There are 4 nested groupings, the coarsest first. Each group lies inside one group of the grouping before and may be the whole of it. The rows also spread widely along 16 directions, which tell nothing about the answers.
(in the rows, 128 means zero)
Some rows, each with its group in each grouping after it:
[156 102  93  60 157 150 125  92 116 107  92 175 150 148 170 109 157 115
 114 142 127 130 108 152 109  96 116  81 140 118 136 188 123 152 165 120
 135  63 137 136 152  78 141 175 111 128 166 119 123 125 145]
K_84 lib K_438 K_645
[117 119 116  40 124 124 151  80 172 138 120 156  99 158 150 155  94 148
 109 125 118  73 134 131 119 120 137 126 152 135 112 129 114 159 134  97
  92  94 163 148 129  96 183 107 142  92 163 104 146 110 127]
K_84 todu K_710 K_17
[101 126 115 121 115 138 118 111 125 124 153 147 127 110  84 164  76 118
 163  91  99  52 167 127 113 124 109  96 158 117 112 141  66 149 102  87
  77 129 143 129  81 124 122 114 161  66 169 146 137 148 112]
K_84 lib K_438 K_828
[131 120  83 122 136 148  60 135 125  95 118 154 161 129  75  85 105 113
 163 116 119  65 140 180  82 123 123  98 146 111 102 123  99  91 124 161
 106 149 139 127 103 134 118 162 126 119 190 145  80 150 123]
K_806 pupep K_162 K_444
[112  89  87  65 130  60 141  68 162 160 149 107 107  94 131 191 114 114
 160  83 153 110 155 100 105  94 101 119 181 100 146 130 123 172 185 128
 112 160  88 125 103 148 123  54 193  97 173 102 189 126 137]
K_84 Zipod K_597 K_600
[168 147 140 131 129 189 149  72 147 128 155 110 139 113 162 102 157 136
 123 142 128 129 151 170 110 123 107  79 153 139 113 189 105 141 116  33
 105 104 164 146 175 101 182 106 123  93 168  54 149 171 143]
K_84 lib K_559 K_277
[118 138 120 153 150 106  52 142 154 156 106 122 166 159  94 102 119 122
 149 110  97 130 143 129  81 123  83 145 157 107 110 131 168 103 145 150
 136 139 139 112 136 145  70 121 174 118 145 122  79 121 120]
K_84 todu K_413 K_439
[161  68  99  97 145 109 157  58 158 105 139 168 136 137 131 157 158 130
 111 102 166  56 155 112 121 129 135  98 176 144 157 128 130 161 164 112
 146 137 150 136 159  98 161 142 139  95 110 111 138 139 150]
K_84 lib K_559 K_46
[103 155 105 138 145 119  79 112 150 138 140 130 159 154  93 122 116 134
 169 124 122  83 136 117 105 139  85 118 151  83 146 174 151 106 130 114
 109 151 113 107 133 145  75 124 193  87 140 158 107 126 142]
K_806 zodob K_593 K_331
[110 117 107 100 157  92 108  57 171 176 178 137 125 132 133 175 116 164
 165  85 159  58 147 114 153 163 104 127 161  94 144 167 137 126 141 136
 121 161 103 143 115 142 105  52 208  61 148 127 164 111 138]
K_84 todu K_710 K_341
[116 166 151 143 137 124 106 114  87 147  98 124 137 154  74 158  62 127
 156 116  93  70 129 143 112 154  74 105 141 101  91 124 101 154 110 123
  65 133 141 114 138 142 106 120 203  79 155 127  84 148  95]
K_806 pupep K_162 K_138
[138  96  96 122 152 108  98 107 143 129 102 142 110 124 120 154 116 109
 130 102  93 113 149  85 104 115 135 142 170 129 142 129 153 157 171 112
 123 131 155 129 126 127 131 129 171  90 120 134 135 131 127]
K_806 pupep K_162 K_138
[181 102  11  60 171 109 132  64 123 103  97 127 116 118 109 129 145 120
 131 140 137  96 109 136  91 119 154  98 176 134 144 124 138 133 194 144
 122 165 124 120 162 135 155 135 148 136 154 100 148 140 160]
K_806 zodob K_593 K_331
[143 119 107  54 150 140  92  94 127 121 103 183 142 177 152 110 112 147
 132 127 145  60  93 191 133 155 126 108 120 114  94 149 111 102 127 188
 116 108 133 162 118 103 152 144 123 102 188 132  99 114 118]
K_806 pupep K_162 K_444
[ 98 142 128 102 139 210 112  78 120  93 168 192 140 138 129 119  99 156
 131 132 105  37 146 182 152 140 121  76 118 117 123 201  59 146  77  54
  67  63 181 154 115  68 155 166 130  63 182 152 123 133 130]
K_84 todu K_413 K_439
[131 171 114 112 124 151 101 132 115 127  94 137 164 157  97 114 109 117
 156 130  88 116 121 153  70 114  86  82 134 117  95 169  97  95 102 117
 119 112 142 114 106 114  93 143 127  97 175 134  88 135 119]
K_84 lib K_438 K_828
[105 110 144   4 128  92 164  97 123 136  63 195 131 186 140 172  83 123
 131 125 115  66 120 123 112 103  98  80 132  95 118 152  97 162 141 150
 117  66 125 116 118  79 124 150 141  98 153 156 106  92 112]
K_84 todu K_710 K_17
[137 137 122 112 125 155 126  99 108  87 108 168 165 208 117 112 142 100
  88 143 139  74 108 149 116 124  74 106 134 137  95 125  88 194 134 113
 124  66 144 136 155  89 158 158 137 117 141 122  88 132  88]
K_84 Zipod K_597 K_600
[166  48 117 102 178 102  87 147 140 180 134 180 144  81 147 119  83 115
 177 111  94  56 177 150 173 172 114  99 159  69 111 165 150 140 154 150
 103 117  60 113 155 142 109  92 170 138 164 125 138 155 119]
K_84 lib K_438 K_645
[171 165 133 131 150 130  96 137  91 125  80 142 164 184 140 138 108 123
 142 140 123 137  80 134  78 148  99 107 146 117 125 144 175  96 133 144
 107 126 156 129 163 115 112 183 141 104 143 140  62 157 145]
K_806 zodob K_593 K_331
[142 122 131  87  98 110 105 170 160 151  78 126 125 148 150 123  96  81
 147 105  96 148 134 108  57  99 123 138 160 124  80 108 140 110 151 129
 130 124 129 131 107 135 144  99 120 122 168 116 121 145  97]
K_84 lib K_559 K_46
[131 154 109 106 138 154 107 115 124 123 119 130 144 116 114 116  95 134
 169 141 100 105 135 162  85 117 114  79 148  95 130 175 122  98 114  91
  75 133 147 115 134 121 117 153 143 100 183 129 108 154 157]
K_806 zodob K_593 K_331
[111 173 121  91 132  96  90 127 131 139  97 158 149 222 131 164 104 125
 121 122 113 137  79 103  87 115  66 151 138 129 113 132 156 136 141 157
 137  84 138 141  95 105  92 144 151  94 150 157  80  92 111]
K_84 todu K_710 K_341
[158 160 136 121 146 144 115  96 190 158 166 148 156 161 148 119 136 155
 117 154  92 114 144 147 133 149  63 125 144 138 112 193 151 127 105  81
 143  84 126 139 142 102 126  93 134  97 146  94 120 115 131]
K_84 todu K_710 K_17
[144 132 177 128 110 134 115 140 118 162 104 119 108 126 164 165  81  86
 155  84  90 146 150  91  93 124 116 126 159 121  89 140 113 138 125  89
 117 119 153 149 105 126 149  73 151  60 149 121 144 164  85]
K_84 todu K_710 K_17
[141 129  46 106 122  90  98 116 147 123 139 116 132 134  90 146 120 103
 152 101 133 109 125 113  72 111 111 137 177 143 112  93 127 121 165 145
 132 169 110 129  90 156 120  93 147 118 172 119 139 139 124]
K_84 lib K_559 K_277
[130 124  99 188 120 137  89 146 165 107 188 130 166  91  69 115 113 108
 160 118 102  95 192 130  80 103  89 108 183 129 142 130 131 134 122  59
  92 140 138 109 121 134 107 150 139 119 160 123 105 180 152]
K_84 lib K_559 K_277
[120  93  84  80 141 162  84 100 121 101 128 140 135  64 131 105 122 129
 186  87 133 123 154 186  62  74 168  64 154 105 139 170  88  63 134 133
 106 150 178 146  84 107 127 159  98  93 223 127 135 155 170]
K_84 todu K_413 K_439
[178 121 116  73 115 134 140  91 145 112 110 131 154 144 146 107 148  92
 149 133 171  96 126 141  72 121 120  75 156 112 122 148 117 101 152 132
 139 152 108 125 153 129 165 122 117 112 162 112 124 167 136]
K_806 pupep K_162 K_444
[118 124 137 125 165  33  97 131 190 193 146 162 167 164 105 191  67 183
 143 128 101  81 142 127 136 161  40 152 162 101 149 125 224 143 132 159
  87 119 108 102 146 123  52 138 200 121 134 123  65  99 163]
K_84 Zipod K_597 K_600
[143 157 109 144 112 102 119 132 105 110  91 125 155 202  91 161 136  61
 107 117 116 141 107  60  61  99  61 137 169 150 113 102 130 186 163 110
 148 106 128 114 127 127 110 141 162 106 109 142  93 142  91]
K_84 lib K_438 K_828

New rows, each followed by its group in each grouping:
[100 149  97  74 143 132 117  81 124 114 117 122 131 165 157 132 138 127
 111 140 155 160  90 137  83  74 101 121 149 115 150 150 142 173 180 102
  83  81 158 143 157 100 145 160 163 125 190 107 121 124 159]
K_84 todu K_413 K_439
[174 103  99 121 144  97 118  92 163 113 120 120 168 117 106 118 165 109
 135 128 140 140 154 135  56  85  87  96 183 135 154 136 162 120 170 137
 156 154 132 112 150 124 113 158 124 131 143  93  98 151 167]
K_806 pupep K_162 K_444
[112 162 114  76 121 160 102 118 168 109 139 163 160 172 140 103 108 151
 132 154 129  97 114 172  86 114 113 104 133 120 127 162 134  91 108 102
  85  88 163 136 130  89 140 178 108 114 194 135  86 127 161]
K_84 todu K_413 K_439
[129 139 125  91 142 148 128  82  88 108 122 155 156 158 124 136 115 122
 146 126 162  65 113 156 113 138 104  68 136  99 128 156  91 141 131 122
  90 113 136 131 157 105 138 156 157  95 169 138 105 154 131]
K_84 todu K_413 K_439
[111 144 120 106 105 119 120  83 134 126 138  89 133 105 103 159 117 126
 171  81 153 134 144 145  43  81 112  93 170 126 126 126  93  94 128 123
 108 179 168 140  87 131 122 108 138  72 196 102 132 153 147]
K_84 todu K_413 K_439
[130  95 147 133 118 153 154  87  65  83 112 148 136 134 100 141 124  79
 116  97 144  68 155 139 113  99  97  69 158 127 103 110  40 225 143  87
  95  96 159 134 152 101 171 150 155  95 146 109 122 175  86]
K_84 lib K_559 K_277
[194 131  37  92 171 142 118  66 117 114 104 123 128  85  89 126 125 158
 164 125  96  94 131 187  81 138 155  65 165 148 123 158 108  56 122 138
 129 193 167 126 120 126 125 133 111  91 170  92 133 146 167]
K_806 zodob K_593 K_331
[117 140  97  53 138 114 138  72 166 139  83 124 141 152 107 117 138 138
 140 137 118 102 138 134  72  98 113  88 151 106 134 167 126 107 150 115
 135 135 140  95 154 117 112 121 153 107 147 107 121 106 150]
K_84 todu K_413 K_439
[102 120 114  83 135 100 102 105 177 154 141 148 129 156 141 139 107 157
 123 116 118 106 128 150 123 113  91 146 149 123 113 134 146 149 143 133
 100  95 136 148 114 112 126 113 156 114 181 101 122  97 132]
K_84 lib K_559 K_277
[117  98 161 162 120  82 124 110 168 150 170 113 176 118  85 133 129 112
 157 103 159  79 194 129 102 110  43 101 183  93 132 118 135 169 150 112
 111 150  94 102 165 149  98 101 191 122 143  90 104 161 130]
K_84 lib K_559 K_277
[113 163  34 101 162 164  72 108  89 105 190 146 143  96  92 119  71 142
 187 150 126  56 106 204 139 148 101  86 138  83 127 171  87 126 119 116
  23 126  87 138 105 143 119 138 170 123 248 150 132 158 152]
K_806 zodob K_593 K_331
[188 178 122 153 146 127 131  73 137 119 119 108 192 185 114 113 193 105
 115 163 154 143 112 114  75 127  42  94 161 133 147 175 165 138 154 100
 170 131 114 103 199 125 109 142 158 111 106  98  86 153 147]
K_806 pupep K_162 K_444
[ 86 124 123  78 154 109 121 105 119 188  89 118  92  63  89 165  34 141
 188 103  29  94 185 145 118 113 113  87 152  76 104 170  85 147 119  91
  56 125 136  97 107 137  88  74 202  82 187 109 155 122 113]
K_84 todu K_413 K_439
[ 99 127 159 122 132  86 106  68 158 167 140 104 132 153 137 166 130 136
 150  81 167 109 138 106 114 125  79 138 159  94 137 150 144 144 153 140
 123 158 122 143 126 146 110  74 213  61 144 114 135 120 123]
K_806 pupep K_162 K_444
[171 110  89 120 175 116  90 110  98 117 119 163 140 111 121 153 107 124
 128 124  87 136 121 163 113 114  88 116 159 146 127 139 140 157 148 149
 112  96 146 150 110 102 115 173 126 116 177 114 100 139 138]
K_806 pupep K_162 K_444
[115 162 111 110 117 136 122  91  73 103  87  98 123 146  85 149 104  92
 131 116 125 127 108 144  65  83  87 103 154 131  95 104  69 178 145 119
  82 126 156 135 115 131 145 133 167  97 188 106 110 154  98]
K_806 pupep K_162 K_444
[127 157 150 194 144 145 103  85  99 121 147 109 162 153  85 133 130 129
 129 121 130  99 139 149 118 135  48 109 158 120 116 141 112 178 119  92
  94 129 153 132 167 130 113 131 195  85 137  97  93 154 111]
K_806 zodob K_593 K_331
[174 115 131 141 146 127 103 139 171 137 147 173 172 161 143 113 135  98
 137 137 115  85 158  93 123 159  91 118 160 113 134 171 173 128 139  96
 158 105  97 112 165 121 119 123 143 112 104 148 109 153 125]
K_84 todu K_710 K_17
[146 134  58 103 152 165  57 143 117  95 105 157 158 155 125  62 130  97
 155 147 120  99 104 156  93 128 134 107 137  96 116 162 133  94 155 137
 115 120 114 126 137 131 126 161 130 138 179 157 101 146 131]
K_806 zodob K_593 K_331
[136 119  94 106 164  90 143  85 118 144  43 110 133 133 104 159 143 115
 140 116 105 139 138  66  65  91 121  86 177 104 172 164 163 147 188  96
 134 148 157  73 185 126  81 147 196  97  92 119 122 130 163]
K_84 lib K_438 K_645
[129 119  75  69 150 135 132  83 131 133 137 130 108  68 136 155 101 130
 164 120 101 128 152 137  95  88 133  81 165 112 153 180 109 135 148  78
  88 120 143 130 109 112 133 118 143  95 194 112 170 144 166]
K_84 todu K_710 K_17
[ 96  95 107 136 154 138  79  95 143 130 140 132 118 102 136 132 122 159
 139  83 124 125 151 151 106  92 141 130 164 123 145 144 137 136 149 103
  83 125 202 158 118 109 128 147 160  87 177 104 132 130 161]
K_84 lib K_559 K_277
[156 116  80  99 151 146 111 101 138 116 106 111 137 112 117  77 132 124
 137 153 125 118 135 183  81 103 128  95 165 113 118 131 134 128 163 112
  83 141 146 121 184 134 160 143 140 153 187  69 115 159 155]
K_806 zodob K_593 K_331
[137 182 115 131 126 133 126  74 134 114 129 101 151 172 109 145 138 130
 129 138 166 116 104 122  71 122  89 109 161 127 147 141 144 131 141  95
  97 153 154 125 163 130 135 144 172  87 146 110  98 156 156]
K_806 pupep K_162 K_444
[173 113 174  69 114 104 180  58 143 114 129 176 166 183 180 188 164 147
  99 105 176 130 108 151  93 103  68  82 149 168 132 151 122 131 122 150
 178  91 165 172 109  49 145 169  73  72 145 100  99 117 143]
K_84 lib K_559 K_46
[150  98 180  78 137  94 143  98 137 168  94 158 140 156 154 165  90 148
 136 102 126  77 137 160 129 152  91  97 143 111  92 132 125 138 120 161
 117 115 138 137 142 100 135 107 149  89 151  94 105 125 108]
K_84 Zipod K_597 K_600
[137 125 116 158 165 117  86  80 168 137 125 121 143 154 123 126 162 155
 107 115 107 148 138 125 102 111  89 153 168 145 144 153 183 137 150 113
 148 130 183 142 147 114 105 137 165  91 116  91 107 104 149]
K_806 zodob K_593 K_331
[137 130  72 175 147 156  33 157 163 103 144 174 188 187 108  55 171  83
 133 126 106  90 140  98 114 140  96 147 144 117 122 173 153 114 151 110
 185 102 100 116 126 133  85 137 145 121 112 180  98 123 104]
K_84 lib K_559 K_277
[127  93 115  88 161  97 120  72 177 144 110 168 138 152  96 137 117 172
 131 113  97  34 163 149 137 147 112 112 153 116 125 151 134 120 123 148
 137 140 149 118 134 110 106 125 160  84 116 120 111  87 132]
K_806 zodob K_593 K_331
[143 118 166 123 149  99 115 112 168 194 129 153 146 127 121 145 101 148
 144 110  47  99 179 148 150 146  47 116 146 119  83 181 124 144 103 119
 154  92 108 121 110 116  81  65 157  85 138  93 126  99  88]
K_84 lib K_559 K_277
[107 102 165  90 150 140 106 109 111 143 100 186 139 173 145 122  91 122
 130 114 111  49 139 147 162 153 101 106 123  85  94 159  97 173 128 130
 100  69 130 135 151 100 135 126 177  94 147 143 109 119  81]
K_84 todu K_413 K_439
[132 145  79  82 144 113  69 154 125 156 107 129  92 123 159 160  50 134
 157 117  73 158  90 141  98 127 141 165 154 123 100 121 165 108 145 143
  60 121 147 163  82 136 137 117 146 108 214 128 133 132 132]
K_806 zodob K_593 K_331
[136 140 177  94  97 115 144 145 159 138 133 148 150 189 182 141 104  98
 103 152 135 137 115 116 102 107  61 134 150 121 108 124 159 191 148  83
  85  48 115 138 164  99 169 139 135 137 166 106 101 151 118]
K_84 lib K_559 K_277
